The rows are grouped in 2 ways, from coarse to fine. Each group lies inside one group of the grouping before and may be the whole of it. The rows also spread widely along 3 directions, which tell nothing about the answers.
Known rows, each followed by its group in each grouping:
[ -7   6  -2   4  -8  -2   7  -6   2  -6 -19  -1 -12   7   2]
sak pega
[ -1  14  -7   6  -7   0   2  -6  -2   4 -17  -2  -4   4   3]
Lemes zuver
[-14  -1  -2   8 -11 -12   3   8 -11 -25   5 -17  -7   7   2]
sak giz
[  2   9  -1  -4 -18 -11   0  -8  -4  -9 -15   2  -7  -4   1]
Romu Zafiz
[  5 -14  -8  19  -6   3  -3   5  -8  -4  -2 -16  -1  -4  10]
Lemes rediz
[  1 -10   5  10  -5   5  -3   9   5   6 -12  -2 -10  17  10]
tava zimu
[-20  -3   3   7   1   6  -1   8   4  -4 -18  -9 -19  28   9]
sak Nepu
[ 13  -5   2   6 -10 -10   8   0   1  -6  -2   0  -4   0   0]
tava Led
[  3  -3  -4  12  -9   3  -3   2  -6   3 -12  -7  -1  -3   9]
Lemes kes
[ 13  -7  -2   1 -15 -11   1  -6  -3  -2 -11   2  -3  -8   3]
Romu pap
[  0  11   7  -2 -12  -4   5  -4  10   4 -25  11 -13  15   1]
tava dat
[  0 -11   2   8 -12 -10  -3   3  -6 -10  -2  -5  -6   1   6]
Romu Nibef
[  5  -1   2   0 -13  -8   0  -6   2  -1 -17   9  -7   0   5]
Romu Nibef
[ -4   1   4   5 -11  -7   2   4   0  -6 -10  -3 -13  16   1]
tava dat
[ 9 -6  4  7 -7 -5  5  5  2 -2 -7 -3 -7  8  1]
tava Led
[ -7   8  -4   0 -12  -8   1   1   0  -9 -10  -6 -11  15   1]
tava zimu
[  9 -17  12  16  -6   2  -1   8   5   7  -8   1 -11  11   9]
tava dat
[-14  -3   1   9  -3   6   3   4   2   0 -19  -6 -16  18   7]
sak pega
[  2   7  -6  12  -6   4   0  -3  -2   7 -16  -1  -4   5   6]
Lemes zuver
[ -8 -13   6  10  -6   3 -10  14  -5  -2 -11 -13 -16  20  11]
Romu Zafiz
[-13   0   5   5  -1   9   3   0  12   8 -30   4 -18  23  10]
sak Nepu

New rows. What belongs after each?
[  3   6  -8   7  -8   5   0  -7   4   7 -26   1  -3   0   7]
Lemes rediz
[ -4  18 -11   5 -11  -5   3  -8  -6  -5 -13  -6  -4   2  -1]
Lemes zuver
[  5 -14   6  10  -9   1  -6   7  -3   0  -9  -3  -9   5  11]
Romu Zafiz
[ 11  -1   6   4  -7  -4   6  -1   8   3 -16   6  -7   8   0]
tava Led
[  5 -12  10  11  -1   5   0  11   8   8 -16   0 -12  21   6]
tava Led
[  4  -2   1   6 -11  -3   1   3   2  -2  -8  -2  -7   8   4]
tava zimu
[ -4   7 -15  12 -11 -11  -1   2 -20 -19  10 -23  -2  -1  -1]
Lemes zuver
[ -3  -6   7  11  -7   0   5   2   6  -2 -14   3  -7   5   8]
sak giz
[  6  10   1  -5 -11  -8   9  -6   8  -1 -21   8  -7   9  -4]
tava Led
[ -3  -6   1   1  -7  -2  -6   3   0   3 -21  -4 -11  16   8]
Romu pap
[  6   1   9   5 -11  -3   3  -2   9   7 -21  11 -11  10   4]
tava dat
[ -2   8  -5   6 -10   2  -2  -2  -3   2 -19  -5  -3   3   6]
Lemes kes
[  0  -7   3   8  -6   2   6  -4   7   1 -15   4 -10   5   7]
sak Nepu
[  3   0  10   4 -10  -1   2   0  10   9 -23  11 -12  14   4]
tava dat
[ 10  -6  -9  13 -10  -1   1  -5  -5  -2  -8  -7   1 -11   6]
Lemes rediz
[ -5   8   1   0 -10   0   2  -1   8   3 -21   3 -13  19   4]
tava zimu
[ -3  17   0  -4 -17 -15   7  -6   1  -9 -17   5 -11   9  -5]
tava dat
[ -5   8   0   3  -8   1   9  -9   7   1 -26   7 -12   5   3]
sak pega
[ -5 -13  -3  15  -7  -3   3   5  -9 -13   2 -15 -10   2   6]
sak pega
[  0  -5   4   6  -7   4  -1   6   7   6 -16   1 -11  16   8]
tava zimu
[ 10   0   3   3  -9  -6   7  -1   5  -1 -13   4  -7   7  -1]
tava Led
[  0  -1  -5  16  -4   4  -3   5  -5   3  -8 -11  -4   8   7]
Lemes zuver
[  3   2  -3  14  -3   9  -1  -1   2  13 -20   1  -4   7   9]
Lemes zuver
[ -7   2  -6   5 -11  -6   7  -3  -7 -14  -8  -8 -10   2   1]
sak pega
[ -2   5  -5   8  -9   3  -3   0  -3   4 -19  -5  -3   3   7]
Lemes kes
[-10  17  -8   5  -6   3   0  -2  -3   1 -20  -6  -9  16   3]
Lemes zuver
[ -7 -18   5  16  -5  -4  -6  19  -8 -11   6 -17 -15  22   7]
tava dat
[ 10 -20   9  14  -7   5  -7   6  -1   6 -11   0  -8   3  14]
Romu Zafiz
[  4 -10   4  10  -5  -4   2  10  -2  -6  -1  -9  -9  13   1]
tava Led
[ -3  -4   0  10  -8  -1   7  -2  -1  -5 -11  -4 -10   3   4]
sak pega
[ -9  -7  -1  13  -4   2   2   5  -3  -6 -10 -10 -13   9   7]
sak pega
[-15   8  -2  -1  -8  -2  -2   8   1  -6 -16  -9 -15  27   2]
tava zimu
[ -1 -11   0  14  -6   0   5   2  -3  -5  -6  -7 -10   2   7]
sak pega
[ 10 -17   4  10 -12  -7  -2   1  -3  -4  -2   1  -3  -6   9]
Romu Nibef
[  1  -8  -1   8 -15 -11  -5   4 -14 -16   4 -13  -7   0   5]
Romu Zafiz
[-19  -3  -5   9  -5  -1   1   9  -9 -17  -4 -19 -16  17   4]
sak pega
[-16   5  -5   4  -7  -3   5   1  -3 -11 -14 -11 -15  15   1]
sak pega
[ -3   1  -3   4 -13  -8   1   5  -5 -11  -2 -10  -9  11   2]
tava zimu
[  1  13 -10   7  -9  -1   3  -6  -3   2 -15  -1  -2   1   3]
Lemes zuver
[-22  13  -7  -3 -11 -10  -1   8  -7 -19  -6 -18 -15  27  -3]
tava zimu
[-12  -3   0   6  -5   1   3   2   3  -7 -13  -5 -14  16   6]
sak Nepu
[-12   7  -7  -7 -13 -11  -2   0  -7 -11 -18 -10 -13  17  -1]
Romu pap
[-13  12   3  -2 -11  -7   1   3   2  -6 -18  -2 -16  24  -1]
tava dat
[ -1  11  -6   3 -11   2  -1  -5  -2   4 -23   0  -3   1   6]
Lemes kes
[  7   3  -3  13  -5   6   1  -4   2  13 -18   3  -2   1   8]
Lemes zuver
[  9 -12   9  11  -2   2   2   8   7   6 -12   0  -9  14   5]
tava Led
[ -5  15 -13   7 -11  -7   1  -3 -11 -10  -5 -13  -2   2  -1]
Lemes zuver
[  3  19  -8   3  -9   2   5 -13   4   9 -25   7  -2   2   3]
Lemes zuver
[ -3  15 -10   2 -14  -3   0  -6  -8  -5 -16  -5  -2  -3   1]
Lemes kes
[ -2 -17   9  16  -5   0  -5  15  -1   0  -4  -8 -14  20   8]
tava dat
